The rows of a group lie close to one hidden flat surface of 12 dimensions, which passes through zero. Surfaces can cross.
(in the rows, 128 means zero)
Known rows, each followed by its group:
[176 170  94 136 141 130  92 138 106 119 101 124 147 130 106 123 143 127
 137 162]
K_150
[136 150 108 147 123 144 108  64 183 104 176 137 105 140 107 151 117 121
 165 132]
K_890
[ 89  93 201 178 111 147 189 100 139 219 183  84 129 147 149 143 147 113
 129  92]
K_534
[ 98 136 122 134 165 107 109 138 133  94 155 129 108 149 142 138 115 151
 135 133]
K_890
[ 98 138  83 119 143 156 120  68 159  96  79 142 111  98 151  61  81  76
 140 202]
K_777
[123 114 123 155 104 121 147 105  54 119 129  77  84 131 103 130 164 179
 162 157]
K_534
[143 133 110 185  85 143 110 110 111  82 136 143  58 128  96 112 166  84
 180  71]
K_150
[110 110 105 107 146 125 124 151  93 118 136 149 163 139 112  98  87 142
 121 182]
K_150
[136 172 131  82 147 125  99  67 161 109 158 137 166 131 101 136  56 114
 133 135]
K_777
[174  63 135 111 160  90  73 188 125 115  99 120 158 119 171 133 130 145
 106 133]
K_777
[154  88  71 131 168 137  97 107 124 159  57  96 161  98 180 100 171 185
 162 154]
K_534
[152 116 159 148 111 123 149 133 116 153 141 121 145 129 133 138 154 126
 121 103]
K_534
[ 72 186 124 166 144 136 149 183 142 129 124 150  71 144 129 120 145  99
 144  99]
K_534
[ 73 146 138 148 167 111 143 120 131 161 110  98  99 124 153  88 124 136
 152 142]
K_534
[133 152 122 150 160 165 135 120 153 146 146 133 112 157 159 162 116 123
 149 149]
K_777
[108 164 144 129 110  64  95 108 135  99  72 109 203  54  96 123 166  93
 141 104]
K_534
[128  68  72 106 134 160  91 108 106  88 128 156  81 132 141 125  98 203
  75 170]
K_150
[167 184 109 163 130 126  97 109 115 101 148 160 156 129 121  94 125  80
 102 138]
K_150
[140 142 142 146 167  88 103  83  68 153 108 178 203  74 164 128 127 193
  98 132]
K_777
[114  98 113 129 145 142 161 111 119 122 142 103  81 153 168  85 118 150
 120 158]
K_534
[170  89  99 147 126 102 105 144 130 119 151 163  99 136 119 117 133 178
 136 177]
K_777
[ 90  97 123 140 161  99  77  75 131 109 100 106 147  85 149  77  98 123
 125 170]
K_777
[140 185  91 135 125 140 123  92 131 159 134  78 146 142  71 144 157 155
 206 121]
K_890
[160 136 150 161 147 115 115 116 157 136 164 110 133 149 137 179 137 134
 154 155]
K_890
[ 99 194 111  90 182 137 124 167 136 182  73 147 162 120  98 157  99 159
 213 117]
K_777
[153 131 105 143 162 169 150 132 104 147 112 141 135 143 177 141 132 142
 144 188]
K_777
[108 122 103 103 137 156 141 105 148 101 136  88 154 138 163 139 136 126
 118 124]
K_534
[ 79 115 137 171  83 160 131 147 162 171 144 161 154 122  73 141 130  67
 148 111]
K_890
[116  76 118  94 116  94 112 154 120 143  90 108 123 107  92  87 125 165
 144 127]
K_777
[110 105 138 122 120 114  87 103 144  77 140 135 105 111 145 122 121 106
  82  58]
K_777
[126 104 128 193 146 123 111  85 109 162  83 112 121  88 175  95 158 128
 153 159]
K_534
[ 67 136 143  97 152 119 146 109 145 117 140  62 166 131 156 121 115 120
 111 131]
K_534
[ 75 102 108 119 132 137 114 134 170 120 118 132 132 117 125 108 109 109
 129 137]
K_534
[143 108 134 141 109 155 138  85  59  92 101 108 168 103 126 169 131 104
 187 162]
K_890
[ 77 164 138 152 154 117 124 166 192 196 149 114 111 152 104 131 131 130
 140 118]
K_890
[169  52 134 153 156 157 134 102 137 126 137  94  75 158 223  96 118 102
 149 156]
K_150
[112 202  96 137 169 156 116 195  98 139 103 126 112 158 105 177 146 163
 175 120]
K_534
[102 208 113 139 141 144 120  96 140 109 117 117 162 120 136 112 143  81
 112  96]
K_890
[116  77 133 140 116 107 165 148 119 165 141 128 120 133 140 103 156 168
 125 143]
K_150
[ 96 169 134  92 186 120 119 124 145 140 114 103 157 134 155 111  74 117
 116 143]
K_890
[128 176 131 120 140 106  88  85 168 100 101 149 170  88 135 111  98  81
 102 131]
K_150
[114 109 140 140 133 129 116 141  79 112  92  99 146 110 148 133 158 119
 123 102]
K_777
[137 159 142 141 101  90 120 102 194 154 122 134  92  97 104 111 161 121
 149  64]
K_150
[102 144  93 126 146 153 125 218 144 133 149 145 113 183 116 105 120 122
  93 140]
K_890
[ 96 108 119 103 175 154 127 122 188 161 138 121 153 143 185 122  96 133
 101 123]
K_534
[152 188 171 171 150  93 143 179 156 177 105  82  99 142 133 167 172 119
 166 150]
K_890
[159 180 122  88 109 156 130  31 124  77 137 134 164 108 110 154 103 100
 151  98]
K_890
[120 120 142 121 139 168 166 118  88 145  79 113 156 108 204 119 147 107
  89 122]
K_777
[176  99 139 172 149 132  68 155 108 105 134 123  76 149 160 125 134  99
 124  79]
K_150
[143 145  82 178 129 180 109 101  74 114 137 111  84 156 107 119 142 128
 174 144]
K_150
[156 119 159 133 146  90 102 184  54 166 152 122 196 147  97 145 130 172
 106 109]
K_150
[124 106 126 129 115 102 124 176 120 131 101 148 114 111 124 100 148 133
 107 123]
K_890
[170 142 146 119 151 128 131  86 156 134 169 103 110 159 144 180 104 151
 160 151]
K_890
[144 144 119  64 180 143 111 178 149 137  87 124 165 142 142 149  83 118
 154 136]
K_777
[132 114 158 174 135 102 129 126 102 163 110  94 151 107 161 133 183 144
 111 115]
K_150
[179 155 106 107 112 111 127 114 166 103 123 150 127 117 104  79 117  81
 163 140]
K_150

New rows, each followed by its group:
[155 108 113  77  60 142 172 175 175 147 154 156 124 146  46 112 126 101
 183  84]
K_534
[160 129 151  88 124 140 128 104 137 143 163 140 143 146  96 147  62 122
 127 145]
K_534
[122 193 104 159 133 109  97 131  96  62  75 145 117  94 122 119 156  94
 141 145]
K_534
[ 87 103 130 132 138 140 126 166  95 118 136 135 128 143 131 140 113 138
 110 130]
K_150
[184 136 133 141 113 159 157 109 177 138 124 113 106 134 177 143 164  81
 133 132]
K_777
[ 89 125 115  82 117 123 124  89 131 117  90 146 130  86 117  73  95 125
 101 113]
K_777
[ 66 162 168 162 139 142 120 137  98 130 113  94 149 121 119 191 144  93
 156  72]
K_150
[ 87  72 152 162 138  99 114 134 115 128 133 125 117 116 134 147 127 149
 163 145]
K_890
[127 137 109  57 127 141 110 103 113 107  91 126 140 107 102 119  95 141
 136  81]
K_777
[104  69 126  93 133 113 132  96 134 118 168 165 144 126 135  75  62 142
  99 152]
K_150
[161 148  74 142 136 162 130 158 121  97 138 202  83 151 139 148 132 151
 151 159]
K_777
[187 145 100 126 123 201 130 176 153 162 159 142 168 188 115 146 107  80
 100 190]
K_890
[ 87 158  83 153  92  94 129 168 125 107 110 178 118 103  67  83 164 129
 120 144]
K_150
[ 87 129 159 118 177 104 127 103 151 145 112 100 100 118 172 123  90 138
 144 154]
K_890
[ 94  83 102  71 146 157 117 168 161  69  67 126  75 125 160 160  91 119
 135 164]
K_150
[117 177 131 142 131 121 119 131 109 123  82 124 156 106  98 118 122  77
 184 150]
K_534
[153 177 161 138 134 164 153 110 146 175 117 101 162 137 149 147 128  74
 121 142]
K_890
[138 141 116 134 104 136 117 121 102  85 144 139  89 139 100 167 143 158
 115 118]
K_534
[103 107 142 139 132 116 166 183 174 232  99 128 151 121 123  70 139  96
 198 101]
K_534
[111 121 110  96 107  88 134 143 199 137  87 137  92  94 102  92 134 134
 161 132]
K_150
[170 159 117 121 113 120 107  90 122 123 183 164 144 139  77 102 102 133
 121  99]
K_150
[137 142  91 141 120 189 129  98 126  71 139 141 111 148 133 149 110  77
 157 175]
K_890
[ 95  92 126 108 146 144 129 152 132 192 156 119 164 158 107 122  90 159
 124 134]
K_890
[140 136 162 117 148  66 137 125 111 155 102  93 173 103 144  91 138 139
 135 137]
K_534
[ 90 145 141 127 107 108 157 210 169 141 148 156  81 151  76 113 129  99
 161  75]
K_150
[ 76 136 109 151 134 131 133 108 129 155 115 116 119 115 122 106 139 146
 145 158]
K_150
[129 123 145 165 166 135 126 125 130 169 128 135 121 130 193 162 154 161
 126  94]
K_777
[ 98 165 105 163 131 131 123 174 110 138  95 140  92 123  84 124 155 121
 192 129]
K_534
[116  78 144 105 138  84 104 117 166 162 128 132 111 111 127  84  96 157
 136 113]
K_150
[121 132 119  89 136 149 125  98 116 121 118 111 151 126 115 152  92 137
 154 147]
K_150
[224  95 147 112 109  88 180 134 147 172 100  80 147 117 159  99 178 127
 183 152]
K_150
[169 157 171 138 149 140 142 111  78 124 150 115 160 146 164 155 106 101
  99 162]
K_534
[173 150 192 137 147  88 114  76  85 138 117 134 156 104 131  92  59  83
 125 198]
K_534
[149 180  85 143 118 126  77 116 139 108 120 158  97 115  86 125 146 154
  99 110]
K_150
[114 121 134 117  92 105 109 110 112  87  79 157 154  65  95 122 124  87
 164 120]
K_890
[ 94 118 135  62 183 102 109 110  98  94  87 127 182  98 181  82  56 131
  82 139]
K_890
[ 75 109  97 115 143 121 114 205 150  83  93 126 189 115 159 127 172 109
  95  98]
K_534
[140 102 121  98 144 127  68 159 160 175 103 146 213 108  98 174 105 158
 128 114]
K_534
[ 95  83 115 173 140 121  37 130 186 158 100 217  96  81 126 118  98 135
 108 125]
K_534
[141 125 144 150 115 142 111  75 130 120 154 145  99 126 124 147 105 124
 109 136]
K_534
[134  87 103 169  97 134 103 124 112  69  95 139 150  85 164 124 191  97
  96 126]
K_534
[161 118 143 143 130 151 104 103  50  99 133 102 170 132 128 167 127 111
 152 104]
K_150
[ 74  84 144 108 128 123 130 118 151 125 135 142 107 116 144 126  97 135
 114 112]
K_150
[196 206 207 126 100  66 134 126 104 132 152 183 130 115  66 119  83  78
 122 119]
K_534
[141 136 103 137 120 182 154 100 138 143 154 114  81 160 128 152 141 149
 154 114]
K_534
[133  60 128 127 118 144 160 108 118 156 159 100 100 155 145 110 123 164
 122 147]
K_534
[ 69 117 120  96 112 156 135  95 108 111  80 146 158  92 104  99  77  79
 160 136]
K_890
[147 103 143 137 140 132 148 154 147 151 161 126 101 164 164 108 120 113
 119 127]
K_150
[107  89 111 134 133 159 112 123 163 162 144 152  77 140 127 129 101 155
 129 133]
K_534
[ 63 111 142 144  83  99 133 106 110 120 142  83  81 112  65 139 155 165
 146 116]
K_534
[107 105 147 102 134 108 165 178 124 152 137 128 115 153 113  68  86 113
 146 159]
K_534
[144 164 161 120 120 129 161 102 143 144 136 101 186 127 135 125 112  72
 106 174]
K_777
[118  62 119 103 112 105 157  92 161 175 135 111  85 121 110  73 114 181
 181 143]
K_150
[ 95 142 111 106 121 123 128 123 155 114 128 162 129 111 121 130 118 147
  76 141]
K_150
[156 105 108 103  76 134 130 123 145  78 140 140 142 118 109 135 151 110
 108 104]
K_534
[167 157 122 106 145 143 116 145 151 129 196 163 119 187 111 100  64 104
 111 120]
K_150
